Each new row is followed by what is left after taking away its nearest point in the smallest flat space through zero that holds the last named rows.
(in the rows, 128 means zero)

k654 (3 x 17)
[[ 96  95  92  79 124 132 104 113  53  79 113 171  99 153 171  99 103]
 [158 132 135 148  43  92  86 126 107 128 114 163 143 131 137  96 147]
 [142  71 114 136  30  31 135 216  61  97 153 148 134 124 113  99 130]]
New rows:
[178 113 146 129  77 179 182  78 118 123 139  80 137 109 118 105 173] -> [165  99 135 114  88 180 188  83 100 109 141  83 127 114 124 104 163]
[ 91 149 129 121  74 169 141 100 180 114 115  86  90  81 181 145 156] -> [ 87 130 122 117  63 149 150 125 161 103 124  87  87  81 177 142 152]
[108 150 145  97 182 123  99  97 110 111 119  78 100 119 158 175 182] -> [122 142 148 110 142  91  96 121 101 111 125  83 109 115 149 166 190]
[ 94 122 170  91  82 181 151 146  80  79 120 177  83 106 165 157 161] -> [108 138 187 113  86 181 162 151 116 102 126 157  96  95 145 171 172]

k4 (3 x 17)
[[ 76 211  78 102 186 159 100 151 130  97  75 156 139 102 100 200 155]
 [154 110 113  96  94 156 150 211 145  93 124  36 147 153 115 193 194]
 [167 134 107 100 167 117  92 206 156  88 147 145  95  91  75 126 105]]
New rows:
[125 150 183 161 149 180 130 140 125  93 113 135 141  82 151 102  98] -> [130 142 185 159 137 184 138 148 126  91 114 117 146  90 154 109 109]
[149 172 145 155 163 118 118 103 144  98  82 163 179 128  86 178 105] -> [174 136 163 160 134 110 133 108 146 105 103 136 178 143  95 160 105]
[113 103 146 110 164 101 123  76 166  85 137  73 123 123  86 104  82] -> [ 99 113 141 108 161 111 129  72 162  85 124  64 134 129  92 123  98]

k217 (3 x 17)
[[ 78 142  89 144 100 131 159 146 196  87 129 125 161 128 123  99 140]
 [166 128 125  97 145 135 124  74 112  84 112  82 133 131 144  96 128]
 [144 134 119 129 133 129 194  89 120 116 183  80 168  83 147  83 197]]
New rows:
[145 130 137 133 115 129 119 123  94 147 122 122 140 148 121  61  63] -> [132 132 133 144 108 127 134 135 103 156 137 128 148 139 119  61  76]
[139 141 146  70 123 107 110 130 158 135 134  59 126 127 152 118 136] -> [124 140 149  82 117 104 109 153 163 154 139  79 122 127 145 133 133]
[137 128  79 132 133 165 129 157  87 181 103 170 125  87 133 150 110] -> [138 133  65 123 132 169 138 137 102 147  96 147 138  88 139 125 114]
[153  55 161  90 135 141 159 108 113 119 100 143  79 145 140 145 124] -> [126  61 146 105 121 140 181 124 141 115 113 148  95 138 136 137 138]

k269 (3 x 17)
[[140 120 117  72  75 128 162 102 154 123  15 176 118 137 203 194 119]
 [167 104  73  70  81 179  95  99  88 163 105 122  79 152 127 241 133]
 [137 117 131  98  99  92 138  91 120 150  43 165  71 162 149 203 117]]
New rows:
[123 126 120 157 105  49 134 123 154 107 166 148 134 139 132 112 125] -> [136 120  97 137  89  81 124 122 147 111 169 141 136 137 137 137 129]
[130 122 104 105 137 101 169 131 132 153 121 103  99 142 157 119 123] -> [131 123 100 108 140 111 164 137 130 151 138  95 107 137 152 111 126]
[138 115 170 145  93  92 129 119 142 101 133 171 145  87 159 117 119] -> [148 109 154 140  91 110 108 116 121 115 157 155 131  93 138 138 123]
[100 145 123 176 151 134 119 129 182  51 139 108 118 130 207 123 172] -> [108 138 116 172 149 130 101 116 158  71 143 103  85 147 184 156 172]
[188 126  97 127  98 111 138 156 142 101 125 186 121 138 129 128 149] -> [186 127 101 138 108 107 131 159 135 104 144 178 118 139 113 118 150]

k743 (3 x 17)
[[100 178 158 134 141 131 141 134 100 155 131 168 136 142  50 147 138]
 [164 166  41 128 121 126 137 131 120 100 134  95 108 122 132 133 103]
 [ 65 138 129 128  58 112 145 158 137 129  91 159 160 165 102  81  65]]
New rows:
[160 116 127 132 148 155 174 110 135 115 113 122  83 141 172 176 118] -> [134 124 142 133 132 151 180 119 133 123 103 142  95 154 150 166 105]
[181 128 156  88 101 102  77 167 178 105  98  88 166 157 125 103 110] -> [188 151 162  91 125 107  79 162 162 114 110  95 159 153  97 125 129]
[133 178 153 145 165  82  92  93  88 158 149 145 113 128 154  81 182] -> [125 176 130 144 136  75  96 102  97 146 137 140 118 136 165  61 153]
[155 109 114 116 157 149  87  81 131 149 148  78 151  93  90  79 108] -> [138 114 123 117 146 146  91  87 130 154 141  90 159 102  77  72  99]
[129 102 152 102 178 149 133 137 172 128  91  75 120  75 128  91 102] -> [122 132 144 104 177 149 141 142 159 133  91  86 121  82  96  97  96]
[120 182 122 159  98 145  93 113 154 165 128  84  97 147 152 108 122] -> [116 177 142 159 107 147  91 110 153 173 130  91  99 146 147 113 133]
